The rows are grouped in 4 different ways at once. Each group adds its own fixed numbers to the row, and there is some noise. The rows also spread widely along 12 directions, which tell nothing about the answers.
In the rows, 128 means zero.
Some rows, each with its group in each grouping after it:
[108,128,160,142,132,102,119,166,122,118,124,119,143,106,123,123,148,124,129,136,141,83,132,126,142,131,130,144,88,105,126,117,125,126,134,137,135] => D nanut (3) (0)
[157,118,166,142,154,107,108,155,116,57,142,103,135,105,174,138,146,128,131,114,174,134,133,144,139,118,58,146,112,117,124,111,112,133,144,110,144] => F litul (0) (3)
[132,110,131,142,125,131,111,117,141,117,135,113,117,161,109,158,126,148,115,123,151,116,109,120,145,135,150,139,106,148,118,117,121,136,129,131,134] => Y nanut (0) (2)
[147,114,134,116,107,123,120,123,149,166,99,130,119,131,109,130,177,143,119,109,132,137,115,115,90,151,149,117,153,133,131,126,138,172,108,157,111] => Y begeb (4) (1)
[106,138,132,108,98,128,145,122,131,141,104,130,128,164,103,139,137,120,132,141,120,107,146,79,127,135,169,116,127,128,117,135,137,137,119,151,159] => D der (1) (2)
[152,134,132,143,122,129,112,145,126,186,144,78,100,95,114,112,127,138,96,115,152,136,124,160,133,134,123,125,107,114,123,111,140,110,116,119,153] => F Zuzo (2) (0)
[149,115,121,130,107,119,132,111,105,159,132,120,154,130,107,141,157,141,131,161,151,123,122,89,98,159,126,92,169,155,125,132,150,167,79,126,140] => D begeb (1) (1)
[116,161,132,122,143,158,125,167,139,159,119,130,111,120,115,98,129,103,147,116,87,108,116,158,141,124,131,148,104,151,143,121,143,147,145,140,166] => Y Kinu (3) (3)
[121,126,96,135,139,96,117,164,124,137,118,111,114,63,167,132,132,138,118,155,149,149,119,138,111,103,145,131,103,84,165,97,115,123,114,157,81] => F litul (2) (2)
[142,122,102,129,131,115,137,141,103,143,134,123,157,83,138,132,150,137,145,161,128,138,121,114,93,121,109,100,151,132,157,124,141,170,86,138,125] => D Zuzo (5) (1)
[144,117,151,136,111,117,138,124,114,132,157,75,135,139,119,143,122,149,110,146,159,111,108,131,150,158,116,131,119,160,92,130,122,116,123,92,162] => D Kinu (5) (3)
[129,109,112,121,125,91,130,148,105,70,129,135,152,111,170,148,129,145,136,155,137,127,125,95,123,95,119,137,122,115,147,119,117,123,124,141,109] => D der (4) (1)
[111,122,130,114,87,102,140,129,122,128,113,126,134,131,138,124,156,131,134,116,100,133,147,96,131,110,160,123,122,99,135,125,136,122,120,154,130] => D nanut (3) (2)
[166,112,140,163,113,153,109,96,112,160,129,121,134,159,112,169,137,159,111,118,152,157,109,137,119,149,113,107,166,128,134,127,141,153,117,105,145] => D Kinu (2) (1)
[147,121,113,110,105,143,138,128,156,168,124,108,108,131,82,130,152,138,125,133,105,99,97,131,112,142,165,136,121,181,122,136,143,161,107,157,129] => D Kinu (4) (2)
[120,145,131,145,123,119,137,170,120,149,137,103,127,106,100,121,130,122,126,165,143,90,118,111,132,124,140,131,87,157,131,123,136,144,100,134,157] => F Zuzo (4) (2)
[145,93,138,107,123,90,123,120,124,106,143,120,139,144,120,148,170,132,118,112,158,93,162,99,114,133,117,120,122,131,91,133,137,148,113,150,144] => F nanut (2) (0)
[139,102,136,162,112,143,113,112,106,126,160,127,188,108,140,131,154,153,137,122,110,150,114,126,131,105,105,81,131,119,149,110,138,146,106,127,133] => D nanut (1) (2)
[117,138,131,120,135,119,120,149,131,126,125,87,118,110,146,122,112,138,119,150,138,132,107,155,150,130,134,143,99,107,127,104,113,95,156,124,125] => D der (1) (3)
[128,143,146,138,148,130,115,138,120,150,86,145,113,134,121,142,145,108,139,131,168,140,158,119,109,153,99,116,151,83,146,123,139,162,136,120,171] => Y Zuzo (0) (2)
[137,127,157,117,119,119,118,129,149,124,131,117,118,157,98,131,150,135,112,110,147,69,134,108,129,148,139,143,99,168,86,124,130,153,124,147,161] => Y der (0) (1)
[171,112,106,124,120,135,125,137,116,123,165,113,129,107,141,114,134,138,122,115,127,128,133,134,128,95,100,126,120,152,124,121,140,123,115,133,153] => D der (4) (2)
[141,100,124,135,157,141,94,122,139,129,124,134,132,148,104,166,151,136,127,129,150,115,123,144,114,134,124,123,131,134,126,114,133,175,123,150,125] => F nanut (2) (1)
[135,121,119,144,152,118,92,141,122,128,101,170,118,122,143,141,145,120,132,112,153,135,155,122,99,117,116,131,138,88,160,111,136,169,127,156,127] => Y nanut (3) (1)
[131,84,106,118,145,131,111,99,124,100,159,135,157,156,131,161,150,131,142,118,133,124,157,137,125,104,109,108,120,129,110,114,137,146,132,149,139] => F nanut (3) (2)
[107,156,130,109,114,93,150,148,121,147,111,80,114,112,138,110,124,127,132,162,128,124,103,117,152,150,157,144,118,140,123,130,144,101,114,110,149] => Y nanut (0) (1)
[138,113,162,132,146,141,112,129,146,81,110,139,129,157,120,157,159,117,146,101,137,129,145,136,123,118,95,128,121,117,133,121,124,171,146,142,152] => F Zuzo (0) (2)
[163,151,128,141,101,134,132,146,125,168,114,107,84,121,120,109,129,134,117,113,122,143,104,141,130,136,138,153,141,151,152,133,149,139,108,119,144] => D Kinu (3) (1)
[164,114,97,142,125,141,105,107,129,147,125,115,90,152,128,159,96,157,108,120,167,160,117,145,125,126,149,137,141,121,146,119,131,114,133,129,125] => D Kinu (1) (1)
[147,128,102,135,124,138,121,139,128,152,139,86,100,113,129,132,112,154,116,132,128,135,88,149,139,121,155,148,114,153,137,116,124,116,113,136,116] => D litul (2) (1)
[101,121,105,127,140,142,113,126,131,132,91,140,121,168,112,177,110,130,138,157,146,129,130,121,132,133,168,137,137,98,148,124,129,128,151,137,134] => D nanut (4) (1)
[124,125,103,140,114,131,107,139,135,143,152,112,132,106,146,115,115,147,111,105,124,117,145,126,128,85,164,121,79,119,127,103,138,105,117,163,140] => F litul (0) (1)
[157,133,141,165,130,108,110,154,103,120,138,113,117,114,127,128,125,139,118,141,177,109,120,109,137,130,113,144,120,145,141,123,131,136,101,113,149] => D nanut (1) (1)
[119,127,131,132,126,104,120,155,133,134,110,117,119,109,136,140,145,135,119,130,145,127,128,116,114,124,150,133,113,99,142,113,120,139,119,158,105] => F litul (2) (0)
[116,146,136,129,146,117,131,163,134,136,123,99,113,124,106,128,125,118,130,170,141,82,97,150,140,147,143,159,92,165,123,123,129,139,125,128,135] => F Kinu (3) (1)
[147,102,109,119,129,135,118,117,133,144,130,129,125,124,124,149,139,143,125,127,125,127,129,144,113,125,130,116,128,121,130,118,132,139,129,147,126] => D Kinu (2) (2)

New rows, each followed by its group in each grouping:
[155,105,142,139,112,101,95,112,135,155,141,81,106,127,130,136,124,170,68,108,199,125,139,150,124,148,138,128,103,95,89,103,123,88,138,128,125] => D der (1) (1)
[108,116,110,121,151,118,121,133,120,131,130,121,136,132,127,161,121,133,131,154,149,120,123,130,127,136,132,118,119,106,127,116,117,128,139,135,131] => Y Zuzo (2) (0)
[134,123,119,123,130,125,117,139,141,139,130,159,121,139,94,119,151,108,128,105,149,68,200,81,96,111,134,111,98,133,114,130,149,167,105,186,183] => F Zuzo (1) (2)
[128,139,182,131,115,125,113,146,153,150,109,100,112,143,90,121,159,133,103,108,143,84,119,149,133,158,142,152,97,131,100,117,126,140,137,136,139] => D der (3) (1)
[125,138,135,137,131,129,128,145,99,109,140,147,167,122,151,118,131,125,149,128,113,127,137,98,128,101,102,105,127,130,147,117,141,146,115,131,161] => Y der (1) (1)
[127,98,119,133,143,110,111,125,122,147,175,93,151,123,105,147,127,148,107,159,176,64,135,145,128,145,125,126,80,141,80,107,125,116,125,136,148] => D Zuzo (3) (1)
[134,119,130,118,141,145,115,131,150,131,124,123,120,149,101,144,148,129,130,127,128,98,113,148,123,131,135,143,117,154,121,119,131,160,134,156,126] => D der (3) (1)
[135,140,141,124,125,150,135,141,145,128,130,107,123,146,96,117,142,126,146,121,105,109,106,128,135,122,135,132,113,182,132,134,140,166,105,141,153] => F Zuzo (1) (1)
[125,97,69,84,145,126,131,89,116,136,140,118,135,154,130,172,130,126,139,172,151,130,148,136,114,137,128,111,147,119,102,122,138,124,137,140,134] => D der (3) (2)
[149,122,133,147,96,128,125,122,114,137,136,114,119,151,125,139,123,149,112,98,134,136,139,110,139,114,140,125,126,122,127,127,135,118,116,128,160] => D Zuzo (2) (1)
[139,124,146,170,130,147,110,149,119,102,139,134,142,119,133,131,126,140,137,112,125,133,121,135,137,97,105,120,105,117,162,110,117,140,131,132,147] => D Zuzo (1) (2)
[117,115,100,103,121,125,139,116,136,152,130,113,119,161,96,149,136,131,128,144,134,92,142,114,119,142,165,130,118,145,103,134,138,134,117,159,146] => D Zuzo (3) (1)
[126,112,141,146,100,113,121,107,105,122,148,115,180,135,150,143,140,157,118,136,140,151,124,99,125,113,126,85,132,112,126,107,135,134,106,126,126] => F der (1) (1)
[181,132,190,161,128,92,106,153,120,125,111,136,115,112,121,124,176,130,111,105,197,105,135,106,96,165,77,137,140,138,131,128,135,189,97,119,144] => Y Kinu (1) (1)
[156,141,162,170,133,116,105,150,103,165,116,124,121,117,107,130,158,122,119,138,185,111,133,122,115,165,95,137,146,123,139,127,149,170,101,105,158] => D nanut (3) (1)
[138,122,136,118,96,116,138,133,126,116,144,114,125,137,130,111,134,134,124,92,118,112,164,103,139,99,136,120,94,127,112,128,138,104,123,146,170] => D Zuzo (1) (2)
[149,124,140,133,140,129,128,120,118,109,124,104,119,150,132,156,131,136,135,127,161,156,113,136,137,148,94,129,153,128,132,126,125,139,135,98,153] => Y Zuzo (0) (0)
[140,118,127,128,115,136,138,118,98,136,174,80,155,133,135,119,130,142,135,133,109,131,111,147,159,121,109,123,127,163,109,127,149,103,113,95,168] => D nanut (3) (1)
[152,145,144,146,115,129,126,150,97,135,124,135,126,132,126,127,135,122,130,123,139,118,146,98,129,124,101,127,144,133,135,132,146,145,106,116,179] => D der (2) (1)
[112,134,135,122,92,132,137,108,138,132,99,116,118,179,115,152,128,133,121,133,125,154,125,98,135,129,173,118,137,121,129,126,133,135,123,141,136] => F der (1) (2)
[119,104,100,141,130,135,110,106,127,145,142,109,132,160,109,181,104,154,111,144,158,135,123,126,134,125,163,112,114,113,124,110,120,120,132,139,124] => F Zuzo (2) (0)
[125,126,151,119,120,111,141,135,116,125,116,95,141,118,143,128,155,132,139,134,119,143,117,149,128,137,108,130,134,105,134,122,132,127,133,116,132] => D Zuzo (3) (1)
[137,94,130,112,126,128,132,113,154,80,140,117,149,150,118,162,148,148,140,125,110,112,102,128,128,118,138,129,115,165,119,124,118,161,130,158,106] => F Kinu (0) (0)
[155,122,126,92,111,122,129,137,142,128,128,109,86,139,132,111,145,131,119,81,119,122,142,122,131,128,129,145,119,152,104,128,133,119,130,146,160] => Y begeb (2) (3)
[125,139,181,175,106,140,125,143,119,131,142,89,147,140,107,146,136,148,118,129,138,120,85,114,155,139,134,126,114,150,125,120,119,144,108,107,141] => F litul (2) (0)
[150,108,90,104,155,134,99,119,146,160,104,113,85,124,117,150,128,135,117,136,175,131,134,169,105,155,140,141,135,103,120,112,134,116,149,141,127] => D begeb (0) (1)
[131,140,154,156,138,104,117,154,109,117,120,126,126,131,130,144,132,131,120,151,173,119,107,116,132,146,109,147,123,134,134,115,122,156,120,113,129] => Y der (3) (1)
[111,123,146,118,124,156,129,115,117,139,160,103,177,140,137,120,133,142,135,118,80,135,109,153,157,115,112,96,117,139,108,110,141,109,137,112,161] => Y der (2) (1)
[161,106,133,141,125,145,112,111,137,125,104,124,95,176,100,173,145,141,123,118,162,152,107,139,126,151,123,144,158,142,134,123,121,159,132,126,121] => D begeb (3) (2)
[147,106,155,143,146,126,112,126,128,104,132,118,143,122,135,149,159,142,135,119,150,144,111,151,124,135,81,115,130,121,134,111,119,160,132,120,132] => Y Zuzo (0) (2)
[153,126,174,145,114,129,118,160,129,129,125,121,133,124,105,116,162,128,123,104,147,105,130,118,124,132,103,129,119,142,122,127,138,154,116,128,158] => F begeb (4) (0)
[150,107,143,140,105,97,124,130,120,102,118,123,129,124,156,148,147,146,113,124,155,158,128,118,118,117,116,125,130,96,139,118,127,133,123,124,116] => F Kinu (4) (2)
[151,105,110,132,113,105,105,120,134,147,131,96,104,106,136,136,133,154,99,116,161,139,130,138,124,126,152,133,109,105,124,109,130,104,125,138,118] => D nanut (0) (2)
[140,137,126,167,108,109,116,149,111,167,136,117,120,114,110,136,122,139,100,138,171,113,139,91,120,128,147,118,113,116,135,119,133,139,93,137,147] => F Zuzo (2) (0)
[105,158,202,142,89,114,136,145,114,146,107,115,153,128,131,105,155,118,124,123,133,132,153,101,138,141,119,100,122,84,121,123,142,124,124,108,180] => F der (1) (2)
[133,115,98,116,132,143,122,112,133,181,161,80,123,129,94,131,114,140,113,143,158,100,132,150,126,150,145,113,111,137,92,122,139,100,129,134,162] => D Zuzo (1) (0)
[136,102,138,126,120,145,121,97,139,127,150,90,148,151,125,149,153,152,124,119,133,147,106,137,125,136,126,107,134,149,112,118,127,152,122,136,126] => F litul (1) (3)
[124,104,120,120,110,133,115,102,149,135,142,91,116,168,121,148,126,154,102,104,138,126,126,145,138,121,175,138,95,137,94,112,127,110,135,154,122] => F litul (3) (1)
[147,126,90,133,133,127,112,141,123,144,131,124,116,89,140,124,123,138,122,145,148,140,125,132,110,109,129,120,122,113,156,107,133,131,115,148,117] => D der (1) (2)
[126,103,96,111,139,98,138,121,116,136,151,83,173,70,141,152,154,158,132,209,144,129,69,137,107,150,122,107,141,134,129,108,121,144,104,131,74] => D der (0) (0)
[137,124,107,160,138,138,101,142,124,169,140,117,120,102,122,133,110,145,109,129,162,138,114,145,120,121,137,121,114,109,147,106,125,126,129,134,132] => Y Zuzo (4) (0)
[105,129,133,161,128,153,110,133,128,159,131,127,159,120,110,145,134,139,131,147,134,104,125,119,122,131,148,105,104,112,137,107,130,145,123,146,143] => D litul (0) (2)
[149,109,155,129,145,120,113,133,128,81,124,138,128,150,141,155,173,117,137,98,162,129,151,118,113,125,80,139,139,127,124,126,124,183,130,143,139] => F litul (3) (3)
